There are 4 ways to turn a row about zero (a turn may also mirror it). The second row of each pair is the first, turned, with some noise. The first 28 pairs use one turn. New pairs use 2 turns, one after the other, and a turn may come again.
Some pairs, each with its turns in order after it:
[-15  38  40  24  21  58]
[-62  24 -25   5 -38  36]
Z

[-11 -60  28  51 -35 -52]
[  5  -3  35  93 -35  10]
T

[-38   2   8   4  48   4]
[-35  10  22  34  17  20]
Z

[-40 -13  30  26 -13 -50]
[-11 -25 -23  61  -8 -26]
W

[-20 -46 -36 -21 -34  -3]
[-60 -16  21  26  17  29]
T

[ 52 -39 -27 -21  19 -18]
[-28  38  18 -35 -17 -40]
W

[ 51  11  42  27 -51  52]
[-18  22 -64 -57 -46 -18]
Z

[ 58 -43   9  58  -1  25]
[ -2  17 -62  63 -15 -23]
T

[-60 -45  -3 -27 -28 -50]
[ 38  23  70 -22  46   2]
Z

[-12 -21 -36 -60   0 -23]
[-22  42  43  16 -42   4]
W

[-28 -18  24   1  57  61]
[ -2   4  -2 -62  59  31]
F

[-43  21  32 -43   1   3]
[ 57  -6   4 -40 -13  10]
F

[-59  29  -3  39 -36 -15]
[33 47  4 -5  2 64]
Z

[ -2  32 -41  54 -45  50]
[-29 -33  -4 -24  67  60]
W

[ -4  -4  -7 -18 -16  -5]
[-21   2  14  -5  -3   6]
T

[-23  38  12  30 -34 -52]
[-24 -71 -13  36 -18   7]
W

[-16   1 -19 -24  -4 -48]
[-14 -26  50  -9  -3  -9]
T

[-24  12  39 -28 -40 -46]
[ 46  -7 -20   2 -64  12]
F

[-49 -10 -38 -49 -52 -54]
[ 73 -16  67 -30  23  21]
Z

[-46  55  15  17   2   4]
[ 10  -3  53 -41 -32  18]
F

[ 37 -43   0  28  -7  46]
[-31  -1 -53 -32  26 -29]
Z

[ 22  47  11 -57  -9  24]
[ 59  43  21   4   8 -20]
F

[ 10  10  16  36 -20  -6]
[ 24  26   5  31   0 -11]
T

[-17 -52 -31 -30  -3 -43]
[ 10 -60 -48  18  -1 -27]
F

[-36  -7 -30  59  16  24]
[-24  17 -52  14  40  36]
W

[-23  24  -1   2  42  13]
[  7 -14  37 -23  23  18]
F

[-58  -7  13  55  59  43]
[ 67 -37 -48  12  19  56]
T

[ 16  16 -23  26  27 -10]
[-22  -2 -34 -26 -11   6]
W

New pairs, each followed by its turns in order:
[ 52 -52  19 -49  14  29]
[  3 -53 -34  70   9  18]
F Z

[-30  -2  -2  37  20  32]
[ 43 -15 -13 -36  15   3]
F F

[ 41 -17  20 -60  -9 -22]
[ 23 -15 -48  37 -41  22]
Z F

[ 12 -40 -25  20  39 -26]
[-49 -30 -42   9 -12  -3]
T F

[ 26 -19 -12  30  61  58]
[ 47 -11  58  29  43 -30]
W F

[-31 -52 -23 -48  48  30]
[ 10 -43 -34 -48  23  60]
Z F

[-56  23 -11  34  26  55]
[-39  -6  78 -13 -24 -16]
F Z

[-52 -31  27 -50  -5  10]
[-25  39  51 -40 -19  -7]
F W

[ 51 -35  20   6  32 -15]
[ 64   7 -10 -26  24   3]
T Z

[-46  -6 -60  14  57  44]
[-48  10  75  26  26 -39]
F Z

[ -6  -7  43 -12 -10  -2]
[ 14  14  25  -3 -32   7]
Z Z

[-13   3  19  25   2  18]
[  8   2   3 -20  30  10]
Z T

[  0  53  -3   0 -33  32]
[41  4 48 12 24 17]
T F

[56 38 47  3 60 58]
[ 27 -14  28  71   3 -85]
T F

[-13  41 -56   9 -58 -16]
[ 58  64  23 -17 -11 -23]
F Z

[-52  52  23  -9  53 -30]
[-47  41 -16  46  53 -22]
W T

[-32  49   3  31 -53 -29]
[  7  77  27  14  12 -30]
Z F

[ 48 -39 -54   5  -7   5]
[-12 -48 -25  42  41  -3]
Z F

[-52 -27  25 -35  48  32]
[-48  57  47   4   0  34]
Z Z

[-56 -13 -46 -55 -15  41]
[-24  26  33  -4 -70 -56]
F W

[ 32 -41 -28 -28  60 -30]
[-23  49 -66 -16  26 -20]
F W

[ -3  48 -13   1  -3   2]
[-10  -6  20 -12  45   6]
Z W

[-37 -34 -54  25  42  51]
[ 44 -71 -30 -23  37  27]
F F

[ 43 -58  39  49 -15  45]
[-10  13 -17  12 -25 100]
F W

[ 29 -35 -22  43 -21  29]
[-15  -3 -26  44 -28  44]
F W

[ -9 -51 -37  -7   7  12]
[-30  42 -15  21 -23  -6]
F W

[ 45  -3  48  44  43 -56]
[-24  37  38  65 -10 -59]
T T

[  7 -53  18  10  23  -4]
[ 21   8 -30 -36  33  13]
T Z

[ 13 -24  46  19  -5  32]
[ 35 -34  31 -12 -21 -16]
Z F

[ 41  33  57  10  57 -19]
[ 72 -29 -11 -27 -24 -48]
T Z

[-54  -2  38  12  -6   3]
[16 17 60  0  8 12]
F W

[ 18 -54 -12  12 -18  -5]
[-23 -48  16 -10  -5 -24]
F F

[  7  16 -51  59   9   5]
[-22 -41  -7 -29  39  41]
W T

[ 43  -7  16  -1 -32 -30]
[-21   4  34   1 -11 -48]
Z T

[ -3 -27 -50 -48  37 -42]
[-38  46 -34  -9  16 -59]
F W

[-34 -25   9  38 -31 -40]
[ 34 -41   3  54  18  15]
W T

[-26 -15 -13  23 -37  29]
[-17  -8  15 -26  36  34]
W F

[14 49 50 27 56 16]
[-55  18  -1 -14  -2 -77]
T T

[-48 -37 -41  42  -5  -8]
[  8   9  59 -26  55   2]
F Z

[ 29   8 -56   6 -57  28]
[-28 -50 -24  39 -49  -8]
F W

[30 53 31 35 40  6]
[ 10 -14 -31  39  38 -61]
W F

[ 24  22 -11 -54  45  29]
[-16 -10  14  59 -15  55]
Z T

[ 30 -22  20   0  44  14]
[ 20 -36  36  25  10  11]
Z T

[-39 -46 -35 -59 -22  53]
[ 40 -62  -9  73  21 -11]
F F

[ 24 -43  34 -37 -48  11]
[-60 -12  12 -42 -26  37]
F W

[-10  45  39  44   2 -58]
[ 30  11 -64   2 -53  26]
Z Z

[-41 -10  -6  -8 -56  22]
[-52  40 -25  16   6   0]
W Z

